There are 4 nested groupings, the coarsest first. Each group lies inside one group of the grouping before and may be the whole of it. The rows also spread widely along 15 directions, which tell nothing about the answers.
Known rows, each followed by its group in each grouping:
13	7	-3	-6	-33	-16	8	-7	-18	2	-29	2	-17	6	-27	-11	16	-3	-13	9	-12	-30	-43	-8	-7	5	-18	27	-14	-33	27	-19	12	-2	12	-16	14	-7	15	5	-10 -> j_790 j_253 j_308 rovuv
29	-14	-29	56	-49	-12	0	36	-34	-21	-28	16	2	-31	39	18	68	-18	-17	35	-42	12	-25	-3	57	-5	-24	-15	-19	-62	-63	-28	21	2	-3	-56	49	-7	56	-29	-30 -> j_790 j_429 j_882 Tubo
87	-1	23	15	9	-39	26	-24	-5	-23	-17	24	12	8	21	51	44	-7	27	-29	-42	43	22	-6	-10	4	-11	-35	-2	-18	16	18	21	-3	12	-65	28	-13	-18	17	-8 -> j_380 j_779 j_679 bolu
-11	-14	-24	-5	-41	2	5	-6	-17	-1	-17	-33	-23	-9	1	-24	11	2	-4	3	2	22	-19	-3	27	-17	38	7	-9	-21	2	0	7	-15	4	17	29	19	16	-31	-53 -> j_790 j_415 j_295 Les
37	-68	-6	-31	8	-25	34	-18	-17	23	-22	23	1	8	-26	71	60	29	-20	27	-50	-27	67	49	-4	8	-38	43	0	-31	-22	-8	2	-59	44	4	23	-51	-43	18	-35 -> j_790 j_609 j_505 giton
21	-38	-39	-39	-42	36	-4	-26	43	4	8	56	-6	-41	-10	0	26	8	26	-72	-34	-27	15	0	-28	31	-36	-1	8	-31	50	26	8	-1	-26	-17	15	-28	-35	17	-29 -> j_790 j_415 j_499 ger
10	1	7	-11	4	-34	-30	-9	-29	-44	-38	10	-7	42	-7	31	14	-23	-21	25	-12	-2	-14	28	-19	-11	-7	-20	18	-2	-29	-24	9	20	9	-25	15	-3	-58	1	3 -> j_790 j_609 j_602 favog
-32	16	1	-16	-35	14	-7	-28	-1	56	14	-36	-41	-18	-21	-34	-34	-29	-30	-22	-2	8	10	-47	-12	-6	-11	-15	-30	-30	35	5	-26	15	4	5	-28	7	59	24	36 -> j_380 j_216 j_322 zazi
11	-5	-19	28	-45	5	-44	-13	-46	-65	-15	-9	-29	17	11	38	31	-17	-21	-19	7	36	16	76	0	-22	32	-58	25	-11	-67	-12	41	37	-1	-12	67	-25	-64	-58	-47 -> j_790 j_415 j_140 folu
6	-15	-12	-34	-7	-25	51	22	22	51	-21	55	-16	-35	-15	6	67	-11	-2	30	-54	-27	-29	-26	13	-1	-63	33	-3	-66	-26	-9	8	-13	-6	-32	31	-35	18	10	-29 -> j_790 j_609 j_206 vof
-16	4	-44	-9	-63	44	-26	-9	-58	3	-30	-17	-24	21	2	6	-7	-56	-23	-1	-46	31	-11	-46	20	-8	-5	-65	18	6	-17	29	-25	30	-5	33	9	21	-47	20	18 -> j_790 j_429 j_232 fov
-42	-2	-21	-17	-9	12	-39	9	0	-5	-11	10	-7	-23	23	-3	2	-36	-25	11	-12	0	-2	3	17	-8	1	-27	8	-25	-39	-16	3	5	3	-31	6	29	12	-7	-18 -> j_790 j_429 j_300 Pilo
3	-55	-28	13	-22	-3	2	28	-36	-14	-14	-47	-10	8	16	20	3	34	11	6	30	21	-4	8	31	-24	14	-18	-10	14	-41	-17	-24	27	-12	39	-2	8	-31	-34	-40 -> j_380 j_216 j_199 ratif
9	-40	6	8	2	-32	-24	-65	0	-32	8	-2	-31	9	-22	-11	-26	-12	-21	1	1	32	-5	9	13	15	31	15	-34	-24	32	-10	31	-23	-7	-32	8	10	0	-20	12 -> j_790 j_253 j_120 der
2	-37	-3	-19	10	-38	32	-10	-17	2	3	5	-23	26	13	11	-29	-11	2	7	-34	62	-46	-52	35	1	8	-21	-8	3	19	17	15	13	-1	-7	5	46	-15	23	8 -> j_790 j_415 j_295 bav
58	-76	-19	33	-7	7	-25	-14	16	-15	-8	-3	17	-27	-8	19	15	-1	-3	10	8	-7	49	-12	21	41	-29	16	-43	-18	6	-20	-25	-17	-33	-43	-43	-1	2	-3	27 -> j_380 j_779 j_18 fimiv
-8	-27	1	-53	18	-28	7	-26	12	22	16	-2	-27	13	-7	8	-18	32	28	-37	9	7	13	13	-25	-26	15	-18	7	-6	33	14	9	16	-3	23	20	-15	-53	2	-25 -> j_380 j_779 j_18 neli
-31	54	10	-17	-5	43	-71	6	26	-36	-10	27	-5	-33	-1	23	15	-87	-45	-29	29	-23	36	43	-51	7	-15	-60	43	-12	-69	-41	13	33	10	-87	-15	15	-22	-2	-14 -> j_380 j_216 j_322 litut
-4	-34	-20	6	-41	18	-47	15	-21	12	-1	-9	-11	-7	-13	17	3	2	-35	6	17	-56	36	25	-8	12	-46	-12	-10	-38	-10	-44	-12	24	-4	-1	-12	-32	13	3	27 -> j_380 j_216 j_199 zabas
35	-29	-17	5	-17	-13	-13	32	-29	27	-30	2	39	10	46	30	10	15	10	26	-44	-21	15	-64	29	13	-48	-26	-18	-23	44	6	-31	4	10	-9	-27	22	36	47	48 -> j_790 j_429 j_232 tuzir
-8	3	16	-24	15	-31	-44	18	31	-10	-9	7	4	3	10	13	5	17	28	-2	53	-30	11	16	-19	-14	7	-30	12	-18	14	-15	16	50	-27	-24	8	-9	-35	-27	-9 -> j_790 j_415 j_140 zevid
60	-15	9	-3	-26	-4	-5	-3	11	2	-40	-2	17	3	-25	21	58	32	42	-1	34	-46	32	15	-7	12	12	8	-3	-31	50	5	14	-6	-11	-2	33	-44	-41	-30	-34 -> j_790 j_253 j_308 besus
17	-9	0	-15	5	-21	-21	-12	-12	-26	-18	36	2	21	15	52	20	-36	-16	4	-42	14	16	8	-10	4	-24	-41	22	-12	-23	0	15	16	11	-48	11	-1	-49	23	15 -> j_790 j_415 j_499 Fidat
9	-37	-32	10	-24	-14	-30	23	9	7	-11	13	0	-18	10	-13	22	-1	12	28	1	-25	-5	-28	23	-6	-41	-23	-20	-44	-8	-18	-22	32	-56	-15	2	-27	5	-12	27 -> j_380 j_216 j_640 zasa
-39	-23	-7	11	-28	18	-22	-10	-16	33	22	-22	-65	-1	-44	-1	-48	-33	-44	-3	14	24	-15	-31	8	4	-29	-33	-32	-12	-23	-3	-10	77	-36	3	-20	-10	-4	-1	58 -> j_790 j_429 j_300 Pilo
-16	15	4	-16	-11	-6	-35	-19	-7	-5	-6	-33	-20	-9	-4	17	11	11	-17	-28	25	-16	58	66	-45	-39	11	-12	5	-17	-28	-18	-8	5	23	-1	13	-32	-16	-27	-39 -> j_380 j_779 j_679 bolu
-64	-49	-20	-20	41	-66	-80	-5	42	-61	31	11	-9	-12	63	-41	-61	32	20	-1	42	16	-37	21	21	-36	45	-17	-14	-22	9	-33	20	28	-52	-34	1	42	9	-53	-16 -> j_790 j_415 j_499 Fidat
25	-16	-26	35	-82	11	0	-34	-49	27	-23	-59	-23	-16	-3	1	47	5	-27	7	-31	24	56	6	29	-17	10	4	-36	-47	-8	16	-15	-34	19	28	32	-35	44	-31	-18 -> j_790 j_415 j_140 zevid
61	-36	-24	29	-57	23	31	-15	-15	-1	12	-5	-15	-29	19	-6	1	14	15	-67	-30	37	-19	-32	16	27	-6	-16	-33	-23	54	12	15	6	0	-21	10	15	43	12	-20 -> j_380 j_779 j_18 neli
-23	17	7	-31	-4	32	19	8	17	-6	5	-5	-10	-36	38	10	-9	-26	-5	-53	12	46	-5	4	4	3	48	-28	23	10	-16	3	32	-3	43	-36	-1	77	11	-8	-89 -> j_790 j_415 j_140 folu
10	-59	-6	-51	17	7	-47	-1	56	29	-8	42	33	-24	-1	36	25	26	12	0	8	-84	93	23	-28	28	-52	10	2	-32	34	-7	-24	-18	-10	-18	-34	-34	-36	22	15 -> j_790 j_609 j_602 favog
17	5	29	7	0	-6	3	38	-2	23	6	-10	-12	-7	-2	38	3	7	-9	-14	42	-20	10	12	-13	6	-21	-27	-4	-26	-6	-34	25	55	15	-40	-3	-4	19	-1	-5 -> j_380 j_779 j_18 neli
-15	-5	4	23	-5	-24	-42	9	14	8	10	-6	-2	-38	51	16	18	-2	-18	6	6	14	50	10	20	-22	-5	-33	-24	-51	-27	-11	7	11	-2	-55	3	0	65	-32	4 -> j_790 j_415 j_295 bav
8	-42	-2	8	-12	-4	18	1	-10	17	-2	2	-44	5	-66	7	4	-36	-27	40	15	3	-29	-18	29	26	-21	6	-17	-30	-30	-30	14	24	-31	-16	14	-16	-22	-7	16 -> j_380 j_216 j_322 litut
-19	-5	-28	-45	-45	57	-17	-38	23	21	-18	10	-28	-20	-66	-18	-6	-48	-19	-33	-13	-27	4	-37	-40	29	-35	10	-1	4	24	15	-37	8	-22	6	-34	-6	-52	35	15 -> j_790 j_429 j_882 Tubo
26	38	45	-25	-5	-14	-2	-48	-8	-11	-16	3	-25	32	-42	21	11	-39	-16	-20	4	12	8	24	-39	16	35	-18	20	-16	36	0	57	0	34	-37	42	-3	-35	5	-15 -> j_790 j_415 j_140 folu
-9	-52	-61	9	-78	59	-18	-5	-52	-8	21	12	-37	-22	13	21	-5	-25	-55	-43	-51	9	11	30	15	17	-38	-42	7	-29	-41	-20	12	12	16	5	21	-7	3	15	-12 -> j_380 j_216 j_199 zabas
38	-45	16	1	2	-34	29	-14	-52	-8	-8	-20	-32	62	-33	44	-3	5	2	19	11	38	-13	13	24	3	31	-24	7	0	-1	-10	37	18	7	22	47	-8	-68	-11	-11 -> j_380 j_216 j_199 zabas
-42	-47	-48	-21	-46	21	-35	28	-28	50	-11	-3	-20	-6	-4	16	20	-16	-36	55	-17	-41	38	-2	43	-3	-43	-24	7	-50	-46	-14	-17	16	-14	36	16	-27	-19	-2	18 -> j_790 j_415 j_140 zevid
19	-57	-5	-11	12	-11	-22	-36	21	-23	-15	-12	-7	18	-41	12	-25	-6	4	3	25	9	10	-25	-13	26	-6	17	-24	27	25	2	-33	14	-40	-8	-55	12	-72	6	34 -> j_790 j_415 j_499 Fidat
26	24	51	-13	2	27	-41	-55	2	-16	-5	-8	-17	20	-52	64	4	-33	-27	-51	38	1	90	60	-66	24	30	-39	22	7	12	5	37	11	37	-36	9	-23	-69	-6	-5 -> j_790 j_429 j_232 tuzir
-28	33	39	2	-11	-19	-37	27	-37	-16	-6	-42	-16	23	38	-1	-7	7	-12	18	64	4	-10	61	30	-26	98	-46	25	-48	0	-40	84	17	47	-10	75	33	40	-66	-72 -> j_790 j_609 j_602 favog
-2	-10	1	46	-7	-21	-15	12	-17	-24	-4	-20	-21	-7	30	24	-3	-18	-17	11	15	51	-12	-11	33	-22	-1	-43	-25	-5	-60	-11	-1	50	-17	-41	-11	16	6	-38	5 -> j_790 j_253 j_308 rovuv
16	-26	-7	-8	-16	-20	30	12	-1	28	-30	-15	-7	-7	-3	-7	31	15	18	27	-2	5	-15	-34	32	-9	2	21	-19	-29	7	3	-12	-8	-12	10	11	-2	9	-20	-29 -> j_790 j_609 j_206 vof
2	-33	-10	-6	-13	3	28	19	7	33	-11	-7	-4	-32	-3	15	22	-5	-20	22	-12	-5	4	-23	26	16	-24	30	-24	-29	-16	-15	-9	-17	14	-24	-21	19	37	6	-22 -> j_790 j_415 j_499 Fidat

New rows. What belongs after each?
-61	6	10	-39	43	-69	-46	9	-24	5	17	12	-17	26	64	45	-4	-3	-18	22	-16	17	41	53	-2	-75	5	-84	38	-36	-69	-21	21	30	26	-12	46	-15	-16	-14	-3 -> j_380 j_216 j_199 zabas
-2	6	2	-17	13	-13	-11	-28	-5	-14	-16	-3	3	0	42	22	9	-22	7	-16	-32	60	29	-6	5	-26	33	-46	9	4	-17	29	-2	-13	21	-26	11	32	-17	-2	-27 -> j_790 j_429 j_300 Pilo
3	15	72	-18	90	-79	-28	-40	42	25	7	-3	1	1	12	44	21	-29	-3	39	22	36	101	21	-6	-32	35	-36	-4	-42	-27	-4	23	-22	14	-77	11	-13	2	-25	18 -> j_380 j_779 j_18 fimiv
-6	-5	35	-82	97	-63	-6	24	71	1	-11	69	36	11	22	22	0	-14	48	24	17	-29	-15	-27	-15	5	-8	-21	39	-6	24	-21	15	6	-13	-66	-15	40	-51	34	-2 -> j_380 j_216 j_199 zabas
14	28	35	-15	-19	-15	15	-33	-46	41	-25	-44	-28	58	-38	16	-24	-43	-25	17	-16	31	-2	-60	-8	8	10	-27	-7	-2	52	23	-1	23	30	9	-9	18	-11	41	57 -> j_790 j_415 j_499 Fidat
26	-7	5	-12	-6	-30	-61	-12	-9	-23	-26	7	21	42	22	13	0	-3	27	9	3	-14	17	-13	-3	4	12	-52	13	-23	63	7	12	28	-20	-16	17	-2	-41	4	40 -> j_790 j_415 j_499 Fidat
24	-18	-2	1	-49	30	41	-22	14	15	23	28	-48	-47	-31	4	44	-14	-10	-45	-8	21	-4	36	18	32	24	4	0	-66	0	-1	84	-15	9	-37	84	-24	18	-37	-84 -> j_790 j_415 j_140 folu
30	6	-21	3	-79	66	-37	-15	-30	5	-64	-5	-8	7	-93	-1	43	-67	-48	37	-1	-72	11	-10	-11	59	-29	24	3	-32	14	-25	-9	-16	-3	-5	4	-22	-34	16	24 -> j_790 j_429 j_232 fov
10	35	32	-4	-31	29	9	-16	17	13	-4	-15	-35	-14	-48	-2	1	-37	-13	-41	38	12	-5	-14	-28	26	18	-12	-4	-13	31	4	30	32	5	-38	2	10	3	-7	-14 -> j_790 j_415 j_295 bav
1	0	-26	-26	-23	-23	-54	-28	-19	-29	-20	25	11	12	38	13	8	15	-2	-27	-49	-32	21	29	-37	-25	-28	-24	10	-23	27	1	-7	-5	20	-11	10	-19	-16	19	5 -> j_790 j_253 j_308 rovuv
40	-28	-26	70	-47	-1	-53	-6	-48	-58	-56	-52	3	17	-5	29	22	-17	-28	34	19	16	19	-3	13	-6	-21	-11	-37	19	-53	-18	-54	33	-30	-11	-45	-8	-36	-34	41 -> j_790 j_253 j_120 der
-14	-9	12	-4	-6	0	-42	-13	-24	9	8	-20	-34	17	-22	26	-16	-26	-41	7	27	-7	38	35	-7	-1	4	-39	5	-25	-21	-30	23	30	12	-12	13	-12	-21	-9	18 -> j_380 j_779 j_18 neli
11	36	21	22	-20	-69	60	-4	-50	-1	-8	-20	-60	25	5	7	23	-13	-5	4	-32	92	-77	-18	21	-55	25	-35	-10	-28	-35	12	47	45	12	-20	78	-9	22	-29	-31 -> j_790 j_415 j_295 Les
15	-4	25	-10	12	-66	10	2	-15	23	-15	-19	-21	47	-2	17	1	31	39	17	15	22	-16	-31	2	-37	9	-38	-8	-14	33	21	3	60	-25	20	29	-30	-40	-15	21 -> j_790 j_609 j_505 giton
2	-22	-13	-7	-27	9	-23	8	-25	-3	-10	4	-9	4	-7	15	11	-18	-27	12	-1	-27	6	20	7	14	-14	-15	10	-34	-12	-38	15	1	13	-14	16	-2	0	4	-5 -> j_380 j_216 j_199 zabas
16	-9	0	-12	-2	-11	29	-12	32	4	-10	7	-9	-30	3	1	26	-7	18	-21	-8	35	-5	-27	3	-2	6	5	-13	-9	5	20	0	-8	-9	-34	1	15	-1	-9	-37 -> j_790 j_415 j_295 bav
24	-33	-29	7	-56	29	3	12	-24	17	-3	-1	2	-13	39	10	12	15	18	-23	-16	3	6	-18	47	15	10	-37	-3	-36	37	18	21	3	9	9	30	13	16	-7	-30 -> j_790 j_253 j_308 rovuv
38	-15	4	20	-15	-33	3	-5	-17	-7	-19	-25	4	6	30	29	33	19	21	-2	-4	41	30	-3	17	-25	19	-28	-14	-13	1	19	0	4	1	-11	22	-7	1	-25	-17 -> j_790 j_415 j_295 Les
29	-37	-30	-28	-17	7	9	-46	41	4	-3	37	-14	-42	-24	-16	43	-8	20	-34	-31	-3	17	4	-11	12	-9	18	-6	-38	20	12	5	-38	-25	-25	29	-29	-28	-2	-40 -> j_380 j_779 j_18 neli
-36	-32	-18	-51	-5	-3	-3	2	-14	9	5	13	-32	31	-19	6	-50	-11	-16	-4	-13	-6	-47	-23	-3	11	-20	-16	14	6	20	-5	6	42	-6	17	-9	27	-49	34	16 -> j_790 j_415 j_499 ger
-21	-3	5	-35	19	-11	-5	0	16	6	1	-15	-23	-2	-21	1	-33	-4	-6	-20	29	-5	-16	-8	-37	-11	-13	-1	-4	15	-3	-20	-17	38	-5	-13	-39	18	-26	12	-2 -> j_380 j_779 j_18 fimiv
25	11	-16	-2	-58	22	-44	9	-52	-7	-45	6	27	14	20	24	27	-38	-43	23	-46	-50	24	2	4	33	-31	-20	17	-43	23	-28	12	-21	52	-28	5	20	31	43	21 -> j_790 j_415 j_140 zevid
64	-76	-7	-10	11	-23	74	-10	18	0	-7	18	7	-19	-1	13	41	29	42	-3	-23	33	-15	-16	44	26	20	37	-19	-19	23	2	21	-61	4	-17	26	17	-5	-4	-74 -> j_380 j_216 j_199 ratif
20	-54	-24	-14	-3	-36	41	42	11	63	-21	-4	14	-5	39	4	32	32	66	47	-17	20	-12	-94	76	-15	-15	-21	-20	-28	23	39	-30	19	-48	28	9	7	-4	-2	4 -> j_790 j_415 j_140 zevid
-3	-23	-7	17	-33	18	-48	2	-35	3	-21	-39	-7	18	5	18	-21	-22	-37	21	9	0	29	-19	13	9	-15	-32	-17	0	-6	-11	-32	30	1	5	-42	18	-3	7	48 -> j_790 j_609 j_602 favog
54	-7	-35	11	-70	51	10	-32	-5	-19	-20	20	-9	-21	-21	-25	-4	-58	-8	-60	-55	20	-50	-81	-19	54	-54	-10	-19	5	54	10	-30	13	-21	-39	-44	29	8	63	38 -> j_380 j_216 j_199 zabas
22	-4	16	23	1	-33	1	10	-8	-13	-11	-4	-8	1	19	12	20	-4	17	19	13	40	-21	-16	44	-10	37	-31	-12	-32	-5	-3	38	17	-14	-36	45	13	14	-39	-25 -> j_790 j_429 j_232 fov
-25	-34	-2	-21	26	-66	-15	-19	16	8	2	2	-24	11	10	-20	-2	-3	20	47	4	40	-11	-23	48	-34	38	-19	-11	-37	2	11	17	1	-42	-4	42	2	-13	-38	1 -> j_790 j_415 j_295 Les
-12	-34	-7	-27	-27	25	14	-39	7	21	26	35	-64	-9	-54	-10	-20	-42	-28	-25	-20	19	-28	-14	10	38	-3	-10	0	-38	22	4	48	16	-15	-12	35	-9	-27	10	-1 -> j_790 j_609 j_505 giton
26	-41	-7	-7	-9	1	31	11	-5	22	4	27	-13	-25	-6	27	36	-10	-20	12	-25	-10	7	18	30	26	-17	8	-2	-54	-20	-29	41	-27	25	-38	37	-2	20	5	-41 -> j_380 j_779 j_18 neli
-63	19	45	-30	5	-59	-30	21	-12	81	8	-53	-50	30	-39	-8	-18	45	-15	50	77	-61	19	26	-11	-49	13	-3	-14	-71	26	-32	22	57	2	42	39	-62	31	-42	18 -> j_790 j_609 j_505 giton
-25	4	37	7	21	-15	-33	28	13	34	1	-31	-4	-7	3	16	-23	-13	-18	36	58	-7	24	-28	21	2	7	-24	-25	-23	-4	-24	-1	36	-5	-36	-34	27	42	-16	31 -> j_790 j_429 j_232 fov
-20	-7	47	-21	15	-53	-28	-32	-41	31	-12	-40	-44	53	-61	54	8	11	-60	48	30	-29	78	82	-33	-31	4	14	-3	-37	-34	-34	18	1	43	22	29	-72	-33	-29	13 -> j_790 j_609 j_206 vof
-6	-84	-1	-24	29	-44	45	-22	31	39	53	-6	-52	-1	-19	-5	-43	48	43	-25	25	55	-15	-31	29	-15	17	-10	-36	-11	31	24	8	34	-54	29	11	-14	-29	-19	-7 -> j_380 j_216 j_322 zazi
16	-13	1	-5	2	-28	-6	-39	13	-23	-32	-19	-20	11	-37	-1	15	-19	9	11	13	33	-2	-16	-7	-10	16	9	-16	14	-11	10	-21	7	-36	-9	-8	-4	-64	-23	-3 -> j_790 j_415 j_140 zevid
-2	-28	-40	60	-37	-25	-57	4	-63	-70	-10	-39	-19	11	48	-8	-24	-11	-32	16	-9	43	-32	10	39	-31	4	-40	-28	-13	-53	-39	-12	36	-21	-18	4	24	22	-32	13 -> j_380 j_779 j_679 bolu
-14	-22	-4	-16	2	-11	3	-8	6	23	2	-9	-31	-5	-27	8	-4	-13	-11	5	10	8	9	-12	-3	-11	-18	-10	-12	-12	-23	-7	-19	21	-18	-3	-10	-13	-19	-1	7 -> j_380 j_216 j_322 litut
25	5	29	-17	7	-4	-2	5	6	31	-16	-1	2	4	-14	24	29	-24	3	19	23	-18	34	0	8	17	15	-23	13	-39	16	-13	30	-3	17	-32	25	1	-9	-1	-12 -> j_380 j_779 j_18 neli
29	-11	-14	12	-37	-9	29	8	-14	18	-26	-24	0	-2	11	-9	-4	10	25	-12	-25	27	-43	-90	15	0	-22	-3	-39	4	46	23	-40	26	-15	2	-31	26	26	27	18 -> j_790 j_429 j_882 Tubo
-21	-28	-48	4	-35	3	-19	26	-10	-22	-17	-1	-7	-23	50	-17	19	4	20	11	1	18	-34	-6	59	-28	31	-33	5	-28	-31	-3	11	10	-27	5	42	22	-9	-51	-62 -> j_790 j_253 j_308 besus
6	-1	24	-6	2	-30	0	5	-17	9	-20	-35	-14	28	-21	3	0	-1	4	27	38	2	-13	-9	6	-10	25	-11	-6	-13	10	-22	6	18	1	2	10	6	-7	-15	-5 -> j_380 j_216 j_199 ratif
22	-39	6	-21	0	-23	60	7	3	26	-13	-34	-1	-9	-4	16	15	59	19	-8	12	5	4	-1	8	-3	18	55	-27	-2	31	1	-2	-35	34	16	-5	19	20	-7	-69 -> j_790 j_415 j_295 bav
50	-17	34	10	9	2	28	-26	-17	3	-21	-34	-16	21	-44	86	34	1	-5	-14	22	42	73	29	-21	1	18	-14	-2	29	-38	21	0	6	27	-3	3	-25	-81	-19	-29 -> j_790 j_429 j_232 tuzir
-35	11	20	-22	-10	-25	-41	-5	-37	19	-2	-23	-33	40	-17	35	-9	5	-23	12	22	-19	35	42	-20	-34	11	-43	15	-27	-11	-12	23	44	20	22	41	-38	-34	-16	7 -> j_790 j_429 j_882 Tubo
-7	12	31	-10	10	-13	-21	-32	20	35	-7	-30	-17	-3	-22	-8	5	-43	-6	22	32	20	48	-28	5	-6	27	-25	-12	-29	8	2	-9	-4	-12	-21	-6	-1	6	-16	25 -> j_380 j_216 j_199 zabas
9	0	15	-7	7	-48	21	0	-2	22	-19	-24	-25	12	-31	-17	3	0	10	34	17	0	-35	-32	9	-15	0	16	-25	-29	15	-15	-4	15	-19	-8	11	-7	7	-8	4 -> j_380 j_779 j_679 bolu
4	5	-6	-14	-19	34	-38	-20	18	3	-42	-16	10	-21	-11	12	38	-41	-10	6	10	-9	69	-7	-11	6	4	-12	7	-4	-16	10	-37	-17	-4	-14	-26	1	-38	-9	-9 -> j_790 j_609 j_505 giton
51	-94	2	-11	21	-31	10	-10	7	-7	-19	-2	2	29	-52	54	24	41	21	35	34	-18	36	24	15	28	-4	36	-14	3	5	-12	2	-9	-26	13	1	-30	-96	-19	-12 -> j_790 j_415 j_140 zevid
20	-64	-34	-3	-19	3	-13	6	3	-38	3	51	-5	-18	7	31	23	2	-10	-10	-23	-12	-8	37	18	30	-27	-2	7	-30	-24	-28	37	1	-11	-38	28	-4	-32	-5	-34 -> j_790 j_415 j_140 zevid
20	-31	20	-70	38	-26	34	-13	-24	17	-25	-11	38	32	30	47	9	22	6	13	-28	-6	54	24	6	5	45	17	30	-2	40	-9	16	-99	101	13	9	55	-7	40	-66 -> j_380 j_216 j_199 zabas
-42	-26	5	-45	18	12	-71	-15	34	12	26	23	-23	-11	-32	38	-9	-14	-32	-16	44	-53	89	72	-45	1	-23	-32	22	-29	-34	-33	8	24	-8	-19	-6	-46	-56	-7	10 -> j_380 j_216 j_322 zazi
